There are 3 nested groupings, the coarsest first. Each group lies inside one group of the grouping before and may be the whole of it. The rows also spread widely along 12 directions, which tell nothing about the answers.
Some rows, each with its group in each grouping after it:
[  7   0  -5  -3   5  -5   4  -7   5  -5   4   2  -4  -5   1  -3  -5   4
  -2  14   2   9   2   3  -5  -2   4   1  -5  -4 -11 -13 -15  -4]
lene zad q93
[  3   1  21  12  19 -13   1 -18   5 -22  13   3   9  13   7  22 -13  -4
  -5   0   0   3  -1  16  -2   7  -3  -1  -8  12 -13 -12  -9  -6]
lene nimet q445
[  1  13  16   5  11  -8   1  -9  11   8 -10  -7   4   6  10  12   1  12
  -3   9   4   2  22  -1   3  -3 -25   0 -10  -9  -7  -2 -17   1]
pemod Lutas q698
[-13 -13  11   3 -12  -6  -7   6  -9  -2 -14  -7  13  10  -3  15 -13 -11
  -4 -14  -7 -11   5   0  -9   8 -10   1   5  -2  10   7  14  16]
pemod nifu q48
[  7  -3   3   6  18  -8   6  -9   9  -4   4  16   4  -3  18  -7  -4  11
   7  15   6  10  13  -1   0   4  -6 -18 -14  -7  -2 -17 -19 -11]
lene zad q968
[-11   5  -8   8   7  -5  12   5  14   8   8  10   6   2  -6   5  -6   2
   8   1 -12   5   0  19  14   8   3  -2  -8  11  13  -3 -10  -7]
pemod nifu q41
[ -3   7   4  -2   2  -7   4  -5   2  10 -10   2  -9  -4   6  -7   1  14
  -5  23  -3  11  19   0 -14  10 -25   5  -5   9 -12  -3 -24  -7]
lene zad q719
[  7   3 -22 -15  -6   1   5  12   0  -5  14  -7  -6  -9 -12   1  -8   8
  -9   6  -6   4   4   5   3  -6  16  11  16 -13   7 -11 -10  -3]
pemod Lutas q489
[ -3  -1  -6 -11 -13   3  -1  14  -8   6   6 -13  -9  -1 -12  -1  -3  10
 -11   6  -9   1   8   2   0   9  -8  16  13   9  -3   9  -4  -2]
lene nimet q178
[ -3 -15   7   6 -22  -4   8  10 -13   3 -26 -12   5  -1  -6  -4   6  -9
   5  -8   0 -10  -1  -9 -10  -5  -6   9  16 -12   8   9  17  16]
lene nimet q858
[-11  -4  -1   2 -18   9  -6   9  -4   9 -11 -13  -3  -1 -15   9 -11  -4
 -11   0  -3  -9   3  -7 -11   1  -7  13  11  -3   2  13   7  14]
lene Tase q268
[ -8   3  -9  11   5   8  11  13   3   3   8  11  -2 -17 -10  -2  -5  -7
 -12   6  -8  15 -15   0   4   6  10   2  19  25  10  13   7  -3]
pemod Lutas q277
[ -3  12 -11  13  -5  -3   9  -6  10   0  -5   8  -9  -9 -13  19  -8  -5
   0  11   7  -2  -2  11 -17 -16   5  17   6  -8   8 -15 -16  -4]
lene zad q93
[-20  13  -7  24  18   8 -16  -6  11  13  -7  16   5 -10 -14  10 -19 -14
 -14  -7  -3  -4  -6  22  -4  -5   2 -13 -16  -7   9  -8   8   6]
lene zad q93
[  1  -1 -10 -16  -5   3  -1  13   6   1  10 -19   4   2  -9   1 -14  12
 -12   1  -8   0   6  -1  13  -6  11  -4   7 -26   1  -6  -4  13]
pemod Lutas q277
[  2  -4  -3   8  13  -2  -1  -6  -1  -1  -7  14   6  -8   3  -5   0 -11
   4  -2   1   3   0   7   0  -2   1  -8 -13  -3   6  -7   6  -1]
pemod Lutas q698
[  2  -7   2  13  -1   4  -5 -10 -11  -4 -11   3  -1  -4 -15   8   6 -29
   2 -13   4  -6 -17  16  -7  -5   4  18  -9  16  -7   7  23   4]
lene nimet q858
[  0  -7  -6  -6 -10   1 -17   9 -26  -5  -5   3 -12  -8  -3   1  -3  -4
 -12   3   1  -6  15   1 -22  11 -17  17  11   9   9   4   5  -9]
lene zad q719
[-12  -7  17  11  -1  -1   9  -7  24   9   1   7   6  15   4  20 -17   6
  10  14   1   2   7 -14   6   9 -12  -9 -17  14 -10  10 -13   3]
lene zad q93
[ -5 -16   2   1  -5  -5 -10  -6   4 -13  10   9   8  20  -5  35 -26 -13
   9 -10   0 -15   6   8  -1   6   4   3 -20   2   7  -4   1   2]
pemod nifu q41
[  2  -1  -9  -4   5   3   2  19  -3   7  14  -3  -1  -5   2 -19   5  16
   0   2  -6   6   7   3  20  11  -1  -7   5   1   8   3  -1 -13]
lene nimet q445
[ 16  -2 -12   6   9   9   0  -6   6  -7   9  12  -7 -11  -1   2   1  -4
   7   7  18   3  -5  -5   5 -12  13   3  -7  -5  -1  -5  -1 -10]
lene Tase q268
[  3   1 -14   7  -7   3  23  11  14  10   9  12 -11  -9  -5  -2   5  12
  17  16   5   7   1  -7   8  -4   6   9   8   7  11   2 -17 -17]
lene nimet q445
[-4 -1  5  5  5 -4  3  3  4 -1  2 -5  8  3  2  1 -4  6 -2  0 -5  1  4  6
  8  6 -2 -9 -1 -6  3 -4 -3  2]
lene zad q968
[ 16  -9  -4  -2   2   4  -8  -3  -4   3  -6  -9   3   3  -4  -8  16  -7
  15 -14   9 -10  -1   9  19 -12   5   2 -22 -20  -8  -3  15   2]
lene nimet q445
[ -8   1  13   4   0 -12   9  -2   6   7  -2  -6   3  12   2   3  -1  11
   5   6  -9   1  13  10   3  12 -18   2  -9   7  -5  -1 -16  -3]
lene nimet q445
[ 19 -12  -4  -2   9   2  -8   5  -2 -11   8   8   6   0  14   5   0   4
  12  -4  19  -7  14 -14  15  -7   4 -11  -5 -21  13  -4   5  -9]
pemod nifu q41
[ -7  11  -9   6  13 -12  -6   1  -6   3   5   7   1   2  -1  -3  -2   6
   2  -7 -11  -6  17  40   2  10 -11  -1 -15 -10  20 -24 -12 -18]
lene nimet q445
[ -7  -1  -6  17   0  -3  13  -4  15   0  -8  15   7  -8  -9  12 -11 -14
   5   0   2   2 -15   3  -7 -13  17  -3   2  -3   9  -7   0   8]
pemod nifu q48

New rows. What belongs after each?
[  2  19 -13  14  15  -1  -7   1  -8  -2   6   3  -5 -10 -11   4  10  -7
  -5 -12  -1  -5  -2  39   6  -5   2  14   0  -2  15 -14   4 -18]
lene nimet q445
[ -1  -9 -19   8 -14  10   8   2   6   7  -6  17  -8 -13 -15   3  -5 -11
  10   8   7  -1  -9  -7  -9 -10  14   8  -2   0   7   1   1   1]
lene zad q968
[  9 -19   7  -7   2  -1  -9   5 -15  -4 -11  -6  10  -2  11 -15   6  -4
  -1  -7   3   2   5 -13   4   6  -5 -10  -2  -4  -5   9  18   9]
pemod nifu q48
[  1  -2  -5  -3  -8  14 -11   8   4   5  10 -12  -3   6 -15  18  -5  -1
  -2  -5   2  -9   0   0  15  -2   4  12  -5  -1  -3  11   9   3]
lene zad q968
[  4  12 -14   9  10  18 -10   1   7   5   8   8 -11 -19 -13   9  -6  -5
 -16   8  12   5  -8  -1   1 -12  10   6   4   4  -4   4   4  -6]
lene zad q93
[-10   4   1  20   3   2   4  -5   9  10 -12  19  -4  -9  -2   8  -7  -6
   1  13   5   4   2  -2 -14   0 -11   1  -3  13   5   3  -7  -5]
lene zad q93
[ -5  14   1   4  14  -6 -10  -1   1  -8  10   0   1  -1   1  12 -18  10
 -20   4  -4   1  13  16  -6   5  -9  -4   4  -9   5 -17 -14  -7]
lene zad q719
[ -3  -5  15  13   2  -6   3  -1  -3  -2 -16   7   8  -1  10   7  -3  -5
  -1   2   4  -1  11 -11 -11   1 -17  -3   5   0  10   4   3   3]
pemod Lutas q698
[ -8   1  -8   8  -1   4   0  -6  18  11   7   3   2  11 -18  18  -9  -5
  15  -8  -4 -11  -3  22  16  -6   9   4 -29  -6   0  -7  -2   1]
lene nimet q445
[ -6   5  10  11  11 -11  -4   3   0 -11   5   6   9   3  12  20 -16   6
  -9  -1   2  -2  16   3  -6   7 -13  -6  11  -3  19  -8  -8  -7]
pemod nifu q48
[  7  -2  -6   5   5  -9  -1  -9 -13  -3  -3  15 -10  -3   2  -5  11  -7
  11   3   2   0  10  23 -12   8 -13  15 -15  14   3 -11  -8 -22]
lene nimet q445
[ -7 -12   7  -1  -5  -7  -9  -6   2   4  -5   1   7  19   4  12 -11   1
  14  -2  -1 -13  20   6   1  10 -16  -4 -28 -10   1  -6  -6   2]
lene zad q93
[  1   4  -4  11  11  -1   3  16  -8   2   3   6   2 -10  12 -16  10  11
   4  -1   1   2  13   5  12  11 -13  -7  10  -2  28   1   0 -20]
lene Tase q268
[ -3   0  -4  -2   7  -1  -3  -8   8   3   1  -7   8   9 -13   7  -4 -11
   4  -9 -10  -2  -6  26  15  -1   8   2 -27  -5  -9  -8   4  11]
pemod Lutas q277
[  3 -10  19   0   8  -7  12  -5   6   9 -12  -6  11   8  13 -12  13   3
  13   6  -6  10   8  -7  16  13 -17  -8 -17  14 -16  13  -1   5]
pemod Lutas q489
[  4  16   1   9   7   4  -6   9  10   7   3 -17   5   3  -3  13   4  16
  -1  -9   9 -13  13   6  24 -18  -4  -1   2 -35  10  -6   0  -1]
lene nimet q445
[  8   9 -12   9  -1  19   6  16   9  11   0  -8  -5 -18  -9  -4   9   8
  -3   4  13   2  -6 -16  17 -17  10   5  19 -13   8  13   8   0]
lene Tase q268
[  8   5  -6   9   7   1  -3  -5   7  -8  12  10  -4   1   2  18  -7   4
   7   4  14  -7  12   5   2  -6  -1   6  -8 -10  13 -13 -13 -17]
lene Tase q268
[ -4  14  -3  19  14  -5  -2  -6  -2  -3  -4  10  -1  -9  -2   6  -2  -6
  -5  -1   2  -1   3  23  -9   0  -8   5  -1  -1  15 -12  -5 -11]
lene Tase q268
[  4  -7   4   2   9   0 -19  -3 -14  -6  -1   9   1   3   6  12  -2 -10
   0  -7   5  -9  18   5  -2   9 -17   4 -13   6   8   3  10  -9]
pemod Lutas q489
[  6   5  -2  11  17   0  -1   1   5  -4   9  -1   9  -1  -1   1   3   0
   4 -13   3  -3  -4  18  22  -8  10  -9  -9 -17   8 -11   7  -4]
lene nimet q858
[ 10 -17  -5  -8  -6   2 -20   2 -22  -8  -3  -4   0   2  -3  -3   2 -11
   2 -14   5 -14   7   6  -1   2  -2   6  -9 -11   1  -2  18   1]
lene nimet q178
[  9   2   0   9  19   5   0   0   4   1  -2   1   7 -12   5 -15   9   0
  -3   0   6   8  -6   0  14  -6   6 -16  -4 -10  -4  -3   8   1]
lene zad q968
[  6 -12   5   8  11   1   3   1   6  -9   7  10  12   2   9   7  -7  -4
   8  -3   6   1   1 -10  14   1   6 -13  -4  -2   8   2   7  -2]
pemod Lutas q489
[ -1 -17   6   6  11  10 -14   1   6  -4  18  12   9   9   5  10 -21   0
   0  -4   6  -3   4 -13  13   8   3 -21 -15   1  -3   6  10  -1]
lene nimet q445
[  1  -8   0  13   3   0   0  10  -7  -3   1  13   3  -4   8   0  -2   1
   5  -3   8  -5   9  -5   2   3  -6  -7   7  -5  23   1   7 -11]
lene nimet q858
[-12  -9  10   5 -19  -4  11  -2  13   4 -10 -10   9  14 -14  26 -12 -10
   6  -3  -6  -5  -8  -5  -1  -2   3  12  -2   8  -7  11   2  20]
pemod nifu q48
[  0  -2   0  18   8  -7   2  -4  -6 -14  -2  16   4  -6   6   5  -6  -8
   2  -2   7  -3   3   9 -13   1  -3  -2   5  -4  20 -13  -1 -10]
lene Tase q268
[  5  13   5   9  25  -3 -11  -7   6  -6   9   3   5   0   9   9  -5   8
  -7   0   6   0  13  14  10  -1  -9 -10 -12 -12   1 -14  -8 -10]
lene zad q719
[-11 -12 -11   6 -11  -4  10  11  -4  -4  -3  10   5  -7  -8  -7 -14  -6
   1   1 -10   1  -7   4 -10   5  11  -6  12  -4  18  -7   3   4]
lene zad q719
[ 10  -1   1  -9   9  -6   1  -2   5  -5   2  -8   5  -2   7  -4  -3  10
  -6   6   3   8   7  -5   4  -5   3  -8   0 -16 -10 -10 -10   4]
pemod nifu q48
[  5  -7   1  -5 -10   6  -3   2   3   6 -13 -23   4   2  -7  -4   0   2
  -1  -2   5  -7   1 -11   6 -12   1   2  -2 -27 -10   3   7  20]
lene Tase q268
[  3 -19   4   0   2  -4   0  -9  -6 -15  -3  -2  12   2  -7  -8  -4 -21
   1  -9  -8   4 -21  12   1   4  17  -6 -11   5 -16  -4  17  14]
lene zad q719
[ -7   2 -12  -5  -5   6  -5   6  -5   9  -9   0  -9 -19 -13 -14 -10   0
 -22  14  -6   9  -1  -3 -20   0   0   2  11  -1  -9  -1  -2   8]
lene zad q719
